There are 4 nested groupings, the coarsest first. Each group lies inside one group of the grouping before and may be the whole of it. The rows also spread widely along 16 directions, which tell nothing about the answers.
Some rows, each with its group in each grouping after it:
[ 11  47 -13  17  -4  37 -16  19  -8  -5  21  -7  27   4  -3  12 -10  18
  40 -23  14  12  -3  -9  -7   0  11 -12  34 -19  29   1   8   7  10  -3
  18   8 -29]
suk z852 vav zus
[-17   2   6  -5 -19   2 -10 -25 -26  35   9   8 -22 -18  -7 -38  39   4
   7   3 -18  17 -15 -21  14   0  -2 -11  18  21 -41 -32  34 -13 -25  -3
 -43  20  19]
Nufud z607 Lemu zut
[-11   4  27 -38 -23  25  10 -30 -29   6 -20   5 -45 -21  28 -20  22 -29
  -1 -28 -25   9  -2  -5   8  -3  24 -15   6   9 -22 -29  11  14   9  13
  -8  29 -15]
Terom z773 veleb zas
[ 25  -2  23 -35 -20 -35 -30  15   9   4  -7   6 -18 -30 -19 -11 -34 -11
 -12   3  28   1  31 -20 -21 -12  24  -7  -6  29  14 -25  -4  -1   3 -35
 -35 -25  30]
Nufud z948 bab vasag
[ 12 -19  23  29 -20  10  -6  -3 -16 -19  23  -6 -27  33   4  22 -38  39
  33  15  70  11  19  -1 -51 -13  -8   9 -12  22 -21  32   0  10  25 -16
  -9  28 -35]
Nufud z607 maf Sunut
[ 20 -21 -21  24  -8  47  33 -25 -14  26  19 -27  -6  24  27  31  16  33
   4 -25  33   3  35  20  22   2  -8 -32  11   0 -13 -25  11   2   4 -23
 -13  -7 -13]
Terom z773 veme risi
[  1  18  35  -6  10  -7 -27  14  -2   1  -1  17 -33  -2   1 -11  -6  32
 -17 -23  19 -33  21  -8   6  -1 -23  10   0  23  -1 -18  22   8  -6 -23
  11 -33 -14]
Terom z363 vemuv Gamo
[ 32  36  44 -50  -9  -4 -41  10 -26  -8   0   0 -16 -21   3   7   4  -5
 -25 -11  22  -5  15 -28  -9   4  -7  -8 -17   9  11 -33  -2  14  13   7
 -40  11 -14]
Terom z363 vemuv tepi
[ 13  38 -18  -2  43  -8 -29   9   7   8 -20   3  36 -25 -24   2  35 -15
 -32   3 -13  -2 -37 -22  53  -1 -24  25  13 -20  36  -3   4   1  -4  41
   2   2  26]
Terom z825 zovi fogi
[  3   0 -42  17   9  28  10  -2  -8  25   4 -18  35 -11  -8  11  37  11
 -13   7 -14   2 -12   2  43  -7 -13  -3  19  -9   9 -13  22 -32   1  12
 -15  -4  24]
suk z852 vav kun
[  0 -21 -21   5  10  26  41 -33 -15  24 -17 -34 -13  -5  41   1   7 -22
 -13   2 -19  10   6  17  -3  12  28   8   3  -8 -27 -18  46 -12  18 -16
 -59   8 -14]
Terom z773 veleb koru
[ 16 -15 -12  -2  -8  34  16 -10  -3 -15 -16  -7 -30  -3  15  33 -32 -13
  23 -39  45   9  27  14  -8 -11  34 -16   6  11  13   0 -19  36  18  -8
  40   5 -18]
suk z479 fule dod
[ 19 -12  -7 -26  -7  39  31 -33  16  -5 -27  -7 -21   3  32  46  13  -1
 -47 -22   9 -20  -1   4   5  -2  55  12 -52 -17   0  12 -21 -14  44  37
 -19  11  -4]
Nufud z607 sufut Rogaz
[  7   7  37 -27  29 -31  -9  13  -6  24 -13 -24  -1  -3 -23 -45  -5 -37
  21   2  16   9  35  14  -9  17 -10 -23  18   4  -6 -27 -23   3 -35   2
 -33   8  -6]
Terom z825 bola rigeg
[-10   9 -23  18   2  42   9 -37   2   5  -9   6  16  22  -1  13  16  24
  18 -43  10  19 -26   1   5 -30  45  -4   6 -24  -2  -2  -4  24  19  40
  27  34  -9]
suk z752 guf lemuz
[  0  -5   5  -6 -11 -10 -14  12  -1 -25 -18  22  38  19  -1  72 -50  24
   2  14   7 -11 -12 -16 -10 -35   0  37 -36 -12  18  21   2  26  43  13
  42  -2 -30]
suk z59 gosib sadan
[ -9 -44 -18  25  36  18  37  -7  20  13 -62 -11 -21  -1 -45 -22  14   8
  -3 -16   8 -21   7  32  35 -14   9  30   0  16 -17  14 -12 -16 -17  24
  18 -18  29]
suk z59 mezo lize
[ -8 -15  -1  15 -17   8  -3  -8 -24  29   7   8  -4  14 -31   3  29  61
  22   1   7 -13  11 -15  22  -8 -28   1   1  29 -41 -16  23 -11 -28 -16
   2 -25   5]
suk z852 Mogod dapa
[  0   0 -26  16 -23  23  10  31  32  -7   7  14  12 -24   2  17 -44  -6
  12  -9  -3   2   9  16  19 -19  25 -13  39  -5  62  21 -14 -16  14 -27
  65 -31  17]
suk z59 gosib nik
[ -9 -24 -17   8 -19  28  11  -9  -5  22  -6 -27  33   3 -29 -15  13   6
  13  -7   5   8   7  21   1 -38  36  -9  17  -5  -6 -20   0 -35  16  18
 -12  14  30]
suk z852 Mogod dapa
[  2 -32   9  16   1  -7  10  -5  29  19 -23   0 -23  -7 -15 -22 -25  27
 -20 -10  13 -11  25  16   5 -29  23   8   4  25  -3 -14  10 -17   5 -32
 -17 -44  42]
Terom z773 veleb koru
[ 16  13   1 -13  -5  -8   5 -20  21   0   7  27 -27  -2  38  22 -40 -21
  21 -23  23  36  10  -7 -17  17  39 -31   4   5  16   0 -20  43 -10 -24
   9  -3 -17]
Nufud z948 bab vasag
[  0 -18  23  13  12  -5   0  27   0  -1  -6 -29  26  30 -41  -4  -4  23
   5  36  26 -28  18  15  -8 -14 -27  32 -12  -8  -5  31 -15 -39  13  17
  -3   5 -11]
Terom z825 zovi fogi
[ 27  -8  17 -13  17   1  10  10  17  14 -32 -24 -11  12 -47 -20 -12   7
  21 -21  44 -13  43   5 -17  10  31  -1 -10   2 -10  -6 -40  -6 -21   1
 -30 -15   1]
Nufud z948 bab vasag
[  6 -46   0  31   4  18  34   7  23  -5 -39   6 -10   0 -23  15 -34  31
  -6   1  16   3  15  24  35 -42  -3   9   0  21  15  15 -17 -13   7  -5
  17 -23  31]
suk z59 gosib sadan
[-13   3 -26   6  -5  29  -3 -27 -22  -5 -22  -2  -1  -7  -5  12  40 -12
   8   1 -23   4 -52 -26   8  -4  17  47  -5 -12 -22  28  19  11  23  47
  14  44 -15]
Terom z773 veleb zas
[ -3  17 -37  15  -9  49  -3  -4 -21   4  24 -14   2 -28  31   4  36 -23
 -12 -15 -11  11 -19   4  35   0  -5  -9  43 -11  26  -9  33 -12  20   4
  15  26  -1]
Terom z363 vemuv Gamo
[-19  25  12 -21  41  -4  13   3  25  15 -56  19  15  19  -9  -3 -13  11
  10 -46 -30 -35   5   8  12   6  33  18 -11 -23  -3 -20  -4  16 -18  19
  34 -42 -26]
suk z852 vav zus
[-21  24  -4  11  20  -3 -25  10   2  29  32  11   1  -7  12 -20  28  13
 -29 -12   8 -28  -2  12  44  -3 -49 -12  33   7  17 -24  31 -18  -8  -3
  26 -20  14]
Nufud z607 sufut Rogaz
[-27  -8   0  -8  -8  17  -5 -21 -34  15 -12 -17  -4  -2 -26 -29  40  -7
  17   2  -9  -3 -16  -1 -17 -12  23  22  -6   4 -48   3  20 -16  11  42
 -25  45  -7]
suk z59 gosib sadan
[ -7   2  39  33  27   4  -7  21 -17   6  11 -31   8  17 -15 -52 -17  13
  13  11  32  16  14  30  -4 -27 -49  -6  43   8   3 -12  15 -15   5   2
 -29  26  -8]
Terom z773 veleb zas
[-31 -24   0   7  47   1  36 -19  24  26 -16  -7  -3  46   5  -6  10  17
   4 -18   9 -36  23  48   2   9   8   2 -17  -7 -31  10 -16 -12 -17  28
  26 -25 -19]
suk z852 vav kun
[-17  -9  34   6 -40   3 -10  14 -11   0  17   1 -17  -9 -21 -52 -17   2
  25  14  12  22   9   4 -20 -36   8 -12  32  25  -4  -2   5 -30  11 -15
 -17  25  16]
Nufud z948 bab vasag
[ 18 -11  -6  18  -3   9  23   1 -13   6 -15  13   1   5   7  48  -9  32
  11  21 -17   9  -7 -26  41   9 -45  17  -1   4  -2   7  17  16 -17 -28
   4 -21 -21]
Terom z773 veleb zas
[-22 -22  17 -12 -11   4   2   0 -13  -4 -43  13   1  19 -20  13  -7   2
  27 -17   0 -24  -4  -3  10 -26  -1  28 -12  -1 -21  -7  -6  20   6  27
  56  14 -23]
Nufud z607 sufut Rogaz
[  9   2 -25  23  13  19  24  38   1  29 -15 -34  58   2 -41 -13  -6 -13
  44  15 -18   7   6   9  32  15 -17   0  49 -34  21 -10  -8 -33 -34  -7
  -8  -2  -2]
Nufud z607 sufut Rogaz
[  0 -18 -12  -2  27 -17   2 -17  12   1 -26 -23 -14 -17  17 -18 -44 -45
   0  -5  22  22  15  26 -48  -8  57   4   4  14  -5 -11  20  11  19 -11
 -41   1  12]
suk z852 vav kun
[ -7 -13  32  16 -11   4  24  -8   6 -30   5  14 -33   8  46  12 -61  16
 -14  37   1  29  -6  12 -34 -25  13  12 -16  14   9  43  16 -11  43 -21
 -28  15 -23]
suk z752 guf lemuz
[ 25 -16  29 -33   4  18  14 -16 -11  -9 -53   9 -60 -26  -6  12  16  13
 -40 -13   9  -7  13 -13  32 -12   0   3 -39  38 -14 -14 -13   2   3  19
 -35 -10  20]
suk z852 vav kun

New rows, each followed by its group in each grouping:
[-23  22 -21   7 -33   8 -17   9   4   5  16  42  15 -26   7  10  -6  12
   4 -11 -35  -2 -26 -14  29 -23   6   0  33   2  31  -5  32  -1  10 -20
  63 -20  11]
suk z59 mezo lize
[-21  -2 -43  13  14   9  -8 -16 -31  25  28 -27   9 -20  29 -14  24 -39
  -5   2   4  11  -5  25   2   1 -11  -9  42   5  -7 -26  64  -7  14  -7
 -10  25   1]
suk z59 mezo lize
[-25 -14  17 -22   3 -10   3 -25  -6   9   0  -4 -33  11  47   1   2  -2
 -32 -10   5 -47  27  19 -26  -1  22  18 -27   9 -35 -10  45  -8  34 -14
   1 -16 -25]
Terom z825 zovi fogi
[-20  13  20 -29 -55  47  32 -14 -30   2  15   8 -24 -14  59  -2   8 -26
  10  -7 -55  14  -5   2   9   3  23 -28  23 -13   1  -9  16 -14  24  -8
  10  30 -39]
Terom z773 veleb zas
[ 26  -1   2  16  21  14   9   1  -2  15 -12 -10  35  38 -46  28   9  59
  19  -3  32   5   7  -9  22 -10 -24  -3 -13 -15  -2  -1 -31   7 -20  24
 -11   2 -10]
suk z752 guf lemuz
[-39 -13  12 -23  21 -23   3 -30  -1  15   3   7   7   8  29 -10  20 -25
 -51  21 -19  -3 -22  34   4 -21  -5   5 -23  -1 -13   1  12 -21  26  51
 -12  29   9]
suk z59 mezo lize
[  3   6   4 -43 -53   9  25  11 -15   5  -9  23 -25 -31  25  29 -19  -9
  13  15 -59 -17  14 -26  -1  35  27   4 -10   6  -3   5  21 -15  -7 -53
   4 -35 -36]
suk z59 mezo lize
[-14   5 -48 -14  17  11  11 -16  17  20 -34   5  37 -11  -4  11   4 -46
  20 -44 -24   4 -16  15  23  -3  51  -4  24 -32  20 -22  -9  27  -7  30
  58   2   5]
suk z59 mezo lize
[  5  28 -11 -15   8  13  -3   0  11  13  32 -23 -19 -13  22 -22  17 -27
 -15  -3  18 -14  14  11 -27  36  36  -6   6  -9   9  19   2 -34  14   0
 -33   3 -10]
Nufud z948 bab vasag
[ 14 -12 -17  32  25  34  20  -8  13  -5 -26 -10   0  -3  10  13 -29   9
 -12 -38  36  19  10  32  24 -36  13 -10  24   2  30 -20  10  17  23  -1
  12   0  13]
suk z59 mezo lize
[ 30   1  13  -4 -16  30  23  16   3 -10 -55  12  10  -8 -12  38 -51  36
   4 -33  -6   0  20 -13  25 -30  23   5  -2  -5  27 -34   7  17  14 -29
   5 -31  -9]
suk z59 mezo lize
[-15 -11 -10  -2  40 -12 -15  -2   0   3 -13 -18  21   6  -1   6   0 -17
 -30   0  27 -21  -1  29  -3 -23  -6  25 -12  -4   4   1  13  -4  31  40
   6  11   4]
suk z59 gosib nik
[-19  10 -23 -16 -23  -2  -5  16  23  16 -10  15  12 -40 -14 -26  -5 -45
  14   5 -48  -1 -22 -10  11   5  45   8  33 -13  25   8  -4 -27 -10  -1
  28  -9  26]
Nufud z607 Lemu zut
[-12 -16 -32  -7  11  10 -15 -20 -35   0   2 -29 -13 -17  27  21  25 -26
 -35   9  20 -25  -4   9 -16  -3   2  35 -19  12 -25   1  60  -7  48  14
 -18  21 -11]
suk z59 gosib nik
[ -5  10  39 -43 -28  -6  -2  18 -12  -4 -21   2  33   6 -23   1 -39 -24
  44   4 -18  18   6  -5 -31 -16  35  -8  -4 -21   7  -6 -34   4   6  23
  -1  29 -30]
suk z59 gosib nik
[  8  -5  -1   3  44  -2  -1  25   9  26 -14 -43 -12 -10 -32 -46  16 -15
 -17   5  30 -38  31  28   7  22 -17  14  13   8  -2  -2   0 -44 -17   4
 -35 -18  18]
Nufud z607 sufut Rogaz
[ -2  14  37  19   8  -8 -24  13  -1 -10 -17  10  13   7 -34 -24 -35  18
  24  10  17  32 -23 -15 -10 -34  -9  17  15   3   6   2  -2   9   2  19
 -19  32   1]
Nufud z607 Lemu zut
[-20 -18  27  -7  -2   8  17 -21   4  41  -5  -9  -6  29 -25 -41  40  31
  -1 -18  -2 -20  21  24  14 -13   6 -16  -5   5 -39 -20 -20 -29 -18  26
 -16  -4  16]
Terom z773 veme risi
[ 20 -34  50 -29 -24  10  38  -6 -14  -6 -48 -10 -20  19 -24  17  -8  15
  15  20  -2  -1  26 -10  -4  -5  14  12 -45   3 -33  11 -38 -11  -2  12
 -36  15 -21]
Terom z825 zovi fogi
[  6  21  27   7  12   5 -35  19 -14  -6 -26  -6  32  17 -44  -7 -19  21
  29 -24  38   2  -6 -15  -4 -37 -12  17  13 -10   7 -27  -2  26  11  30
   6  29 -13]
Nufud z607 sufut Rogaz
[-16 -17   6 -25 -37  17  -2 -22 -35  14  -4 -10 -42 -39 -13 -39  45 -20
  -8  16 -20   7  -8  -9 -10  -9  29   4  -4  31 -42  -2  21 -40   9  16
 -55  34  26]
suk z59 gosib nik
[ 23   1  -3  14  16  24  -2   8   3  14  29 -33 -10  25 -20   0  21  24
   9  -7  73 -25  34  18 -13  22 -12 -10   0  -1  -2  24 -33 -24  -4  15
  -6   6 -12]
Nufud z607 maf Sunut
[  4 -16 -15 -11 -19   9  42  15  15  11 -31  -9  -2 -10  11  16 -39 -24
  28   9 -43 -15  26   5  -5  31  38  16   6 -13   4  13   1 -13 -10 -49
  10 -45 -24]
Terom z773 veme risi
[ -1  -5  27 -22 -21   0   2 -18  -4  20 -17  19   0   5 -10   5  14  32
 -17  -7 -21  -3  -5 -19  25 -26   4   0 -19   4 -15 -27   0  -2   3  10
 -16  -6  13]
Terom z773 veleb koru
[  6  51  39 -33   0  -5 -16  20  -2  -8 -36  14  31   0 -27  -9 -21 -11
  34  -3 -38  14 -26 -36 -19  12  30  25  -5 -35  11  -1 -21  15 -11  29
 -17  19 -38]
Terom z363 vemuv tepi
[  0 -11  15  16  33  10  21   3 -13  24  34 -29   8  35  28  10   6  36
 -27  19  33 -15  38  46  17   3 -61 -23   0   7  -5 -10  17 -36   2  -7
 -30 -16 -19]
suk z852 Mogod dapa
[ -6 -15 -33  14 -26 -12 -25 -25  25  12 -19   3  18  -5 -49 -22 -14  -7
  47 -20   4  27 -22 -22 -54 -23 102  25   7  -1 -23   4  -2  15   0   1
  -7  12  34]
Terom z363 vemuv Gamo
[-32 -16  -2  35  -8 -24 -22 -26  24  19  38  -1  20  26  -1 -30 -21  22
   5  12  23  19 -15  21 -50 -44  37   6  11   5 -16  14  20 -14  33   2
 -15  17  26]
Terom z773 veleb koru
[-25  11  30  30  27  -9  -7  10  19  15   4  12 -13  19 -14 -50 -15  28
  19 -16  13  -6   7  22   7 -12 -21  -1  37  11   1   3   2   0 -20  -5
  29 -18  -3]
Terom z773 veleb zas
[  0  17  29 -14  48   8  -3  -7 -15  22 -19 -15 -22  19 -17 -33  35   5
   3 -40  40 -19  24  12  17  14 -24  -9   3   2 -25 -33  -8  15 -27  33
 -13  10 -22]
Nufud z948 bab vasag
[ 17  18  19  10  24   2  10 -16  10  24  -2  13 -10  -7   8 -15  -6  28
 -15 -11   5  42   4   4  31  -6 -10 -37  17  19   9 -33   3   0 -29 -12
 -56 -19  27]
suk z852 Mogod dapa
[-26  -9 -29  55   4  34   6  13  23   3  -8 -12  -1 -10 -50 -55   2  11
  30 -10   8  -3 -14  28  -3 -25  36  26  48   7   6  40   5 -41   7  10
  32   4  30]
suk z59 mezo lize
[ 20  -5   7  -6  49 -37 -18  -5   9  24 -35 -17  -6   4 -37 -21  -5  -5
   7 -10  34  -5  22  -3 -20  23   8  17 -11  12 -26 -21  -5  21 -38   0
 -47 -19   7]
Terom z363 vemuv tepi
[ -8  25   7  22  -1  26 -15  17 -11  21  20 -11 -15 -16 -24 -63  22  17
  15 -23  21   0  13   5  17  -9 -12 -17  57  14   5 -25  26 -27 -12 -17
 -10   0  15]
Nufud z948 bab vasag
[ -9  23   1 -10  17  12  23 -19  37  16  -2  26 -36  -4  41   1  -3  20
 -37 -37 -14 -30  11  18   9  20  40  -7 -12   1   6   3  12 -11   1 -14
   7 -49  -8]
suk z59 mezo lize
[ 27  19 -21 -19  16   1   8 -15  44  29  17 -15  38   1  19  13  -9 -28
 -22 -15  15  24   6  17  -3  13  56 -44   3 -39  41 -14 -44 -12   1  21
 -37   4  22]
Nufud z607 Lemu zut
[-21 -35  30 -42 -11 -23  19 -39 -17  12 -17  19 -17  11  30  17 -10 -27
  -1   6 -11  25   5  15  -5 -16  10 -24 -31  16 -32 -21 -13  23  -1  22
 -10  27  -9]
suk z59 gosib nik
[ 11  28   7 -18 -25 -10 -24 -10   2   0  27  10  10 -18  47  19 -26  -2
 -31   0  -3  14   1 -16 -20 -17  34 -12   1  -6  25 -25  40   2  42 -32
 -32  -5   3]
Terom z825 zovi fogi
[ 33  35  17  28  41  31   2   8   4 -25  -2   7 -46 -13  16  17 -13  32
 -27   1  37  16  -7  -5  20  14 -35  10  -3  19  28  39   2   5   6   4
 -32  -3 -16]
suk z59 gosib nik
[-23  13   3   7  -2   0   2  -6  25  35   4   9  -6  -2 -26 -60  18   4
  29 -19 -23   2  -3   6   4   6  32 -12  37  -1  -9   1 -15 -18 -35   2
  11 -13  20]
Terom z773 veleb zas
[ 16  -8 -18   9  18 -14 -22  -6  17  21  31 -24 -18   6  -3   2 -11  23
 -14 -10  73 -27  46  19 -45  11  24  -5 -13  24 -12   4  14 -11   9 -28
 -31 -36  10]
suk z59 gosib nik
[ 17   2 -11  17  43  -3  14 -21  26  34 -43  -4  34  17 -32  -2  -3  19
  12 -27   3  23  -7  -2  24  -8  22   2   6 -21  -2 -29 -15  25 -29  18
 -27 -13  19]
Terom z773 veleb koru
[-36 -23  28 -16  -5  -5  22  -2 -17  27  14 -13  -2  13   5 -37   8 -10
  -2  19 -13  -3  21  40   2 -16 -15 -24   9  11 -20 -11  -1 -42  -4   8
 -14  13   1]
suk z479 fule dod
[-17 -45  -7 -11  -7   1  26 -20 -11   0 -44   0  12  11  -6  22 -13 -22
  28   6 -15  14  -6  10   0 -25  23  10 -13   0 -24  -3 -10  15   5  24
  21  20  -6]
suk z852 vav kun
[-17  -9  25  -8   3  -6 -13 -15 -31   3   2 -19   1  32  11  -2  -2  15
  -6   4  31 -18  11   3 -43 -21   2  27 -28   1 -43 -16  44  -2  41  10
 -38  29 -37]
Nufud z948 bab vasag
[-39 -38  -8  23  25 -19  22 -30   7   5 -15  -5  -4  13  21 -16 -22 -21
 -10  30 -10  17 -21  39 -29 -21  20  32  -9  10 -30  25  34 -13  23  14
 -22  23   2]
suk z59 mezo lize
[  7  17 -12  27  13  15   3  -2  21  21  -3  15  47  21 -32   4   5  34
  23 -24   9  31 -18  -8  42 -23   0 -17  28 -24  25 -15 -25  10 -21  23
  14   4  19]
Nufud z948 bab vasag
[  4 -15 -13  -4  52 -21 -28   5  -7   7 -33 -12  13   5 -20  27  11  18
 -39  -6  38 -50  13   5  21 -18 -39  38 -27  15  -8 -21  28  12  14  20
  13 -31   9]
suk z852 vav kun
[  5  29  26  -4 -17 -23 -23  -5  -2  25  30  38   7   2 -12  -2   7  33
  17  17 -16  31 -19 -36  22   4 -33 -24  13  10   2  -5 -11  12 -37  -8
 -11  -4   6]
Terom z773 veleb koru
[ -2   7  -9  -6 -15  22  15   4 -18  30   4  -2 -15 -11 -17  -8  27  10
  37  -5 -17 -10  17  -9  18  33  -1 -14  18   8 -21  -2   2 -14 -40 -17
   1 -16 -16]
suk z59 gosib sadan
[-15 -15  20 -17  12  18  19   6 -10  -6 -43 -35 -36  -9 -12 -50 -26 -49
  39 -21  15  -8  35  39 -44   5  51   9  17  10 -20   1  -6  -7   5   6
   1  12 -25]
suk z852 Mogod dapa
[ -8 -14  36 -14 -27  -7 -19  19  -4 -24  -9  14  16  21 -10  32 -43  35
  -3   4  19 -24  15   1 -19 -56   0  16 -28  11  11   1  -2  -2  47   5
  35  -7 -10]
suk z852 vav zus
[  1  17  -9  16  15  -3 -28  32  23   6  -3  -2  18 -11 -60 -29  17  19
  -9  11  14 -24 -14 -11  16 -11  -6  35  12   0  22  29 -10 -40  -1  21
   6 -14  35]
Nufud z948 bab vasag
[ 20 -41 -21 -21  -8 -35 -12  -8 -23  16 -34  12  36   0 -32  65  -8   5
   8  15   9   5   3 -28  29 -21 -30  10 -25  16 -13 -36   4  41 -16  -5
  14 -12  13]
suk z59 mezo lize
[ 12  21  -4 -13  20   0 -15  21  14  -9 -18   3   5 -40 -24 -13  -2 -38
 -18   2   1  11 -17   6  28  -7  -2   1  22   1  51  14 -28  -7   2  33
  16  10  28]
suk z59 mezo lize
[ -4  -7   4  -5  12 -19 -30  19   6  20  21 -16   9 -11 -49 -46  12 -22
   8   2  44  -1  20  31   3 -16 -18 -29  34  20  18  -4 -36 -19 -17  23
  19  10  39]
suk z59 mezo lize
[ 29  20  -8  21  27  24  10   1   0   3 -10 -15 -10 -15   7  -5 -27   0
  10 -20  25  31  12   9  -1   9  12 -14  30   3  18 -14  19  14  -5 -23
 -39  -2  -8]
suk z59 mezo lize
[ -2  -7 -25  -7   1   0 -13 -27 -20  33  41 -26   3  25  19  28  32  29
 -11   0  37 -35  28   6 -32  21   6   1 -28   8 -44  -9  37 -15  12 -11
 -26 -18 -21]
suk z852 Mogod dapa
[  5   2  -6  27  -6  13 -22   7 -24 -10   9  -1 -31   4 -18  13 -17  40
  36  -7  49 -10  13 -18 -23  -3 -12  23   6  33 -19  18  28  21   3 -32
  17 -10 -25]
suk z479 fule dod
[ 10  20  -9 -13 -36  16 -32  -2   4 -11  27  20  12 -13   5  26   2 -13
   9 -24  15  21 -16 -15   8 -20  22 -25  18  -8  42   2 -31  21  17  19
  53  26   7]
Terom z363 vemuv Gamo
[-32 -36  25 -30  -7 -19  12  15 -26   3 -33   8 -15   5  -8   8 -14  -6
   4  18 -19 -41  22  11  13 -14 -33  26 -18  22 -25  -4  12  -5  -2  -7
  42 -19 -23]
suk z479 fule dod
[-23   6  61 -11  12  31  40   3   7   6 -36   9 -50   8  16 -47 -13  27
  -8 -41 -19 -22  35  37  17 -14  12 -18   8  15  -9 -27   5 -25  -3  -6
  -6 -27 -16]
suk z852 vav zus
[  9  -5   4  12  31  14   6 -16 -11   6   6  -9 -21   1  23  17  17  23
 -50   7  30   0   4  16  26  -8 -38  -1 -16  18  -3   0  20 -12  15  15
 -40   3   6]
suk z59 gosib nik
[ 17   4  20  -3  19  12  -2   8 -30   5   9 -15  -5  27  20  41   4  33
 -16  -1  42 -31  27   0  19  11 -65   2 -18   2  -9 -19  20   7   7  -4
  -8  -3 -45]
Nufud z607 sufut Rogaz
[ -9 -45  -6   0 -40  20  21 -16  10  15  12  -4 -16  -1  23  13 -21  19
 -19 -23  23 -12  43  35  -3 -43  40 -31   0  21   0 -25  12 -24  35 -31
   9 -23  27]
suk z59 gosib nik
[-35 -47  -9  53  11  21  32 -14   0  12  -4 -12  11  46  14   4 -17  24
  23 -10  18  -4  12  49  14 -37 -22   7  25   0 -18  -1  22   4  14  -5
  50   1 -16]
Terom z773 veme risi
[  4  -1  -2  14  15   9 -15  -3  21   7   0 -15 -31  17 -15 -13   0  36
  -1 -36  49 -50  32   9 -38  11  39  28 -15  10 -24  13   9  -8   6 -12
   3 -33 -12]
Terom z363 vemuv Gamo
[ 14  42  -4  19  30   0   3  19  34   9  21   4  33   6  19   6 -29  14
 -17   5   4  14  -5   4  11  10  -2  -6  19 -28  50   8   2 -17   4 -13
 -23 -20  -5]
Nufud z948 bab vasag
[-32 -52  36  10 -10  -1   9   6  -5  -8 -10   3 -15  12   0 -12 -28  24
 -29   5  24 -23  24  48  11 -71 -28   5  -1  34  -1  -9  16 -24  42   1
  34   0  17]
suk z59 mezo lize
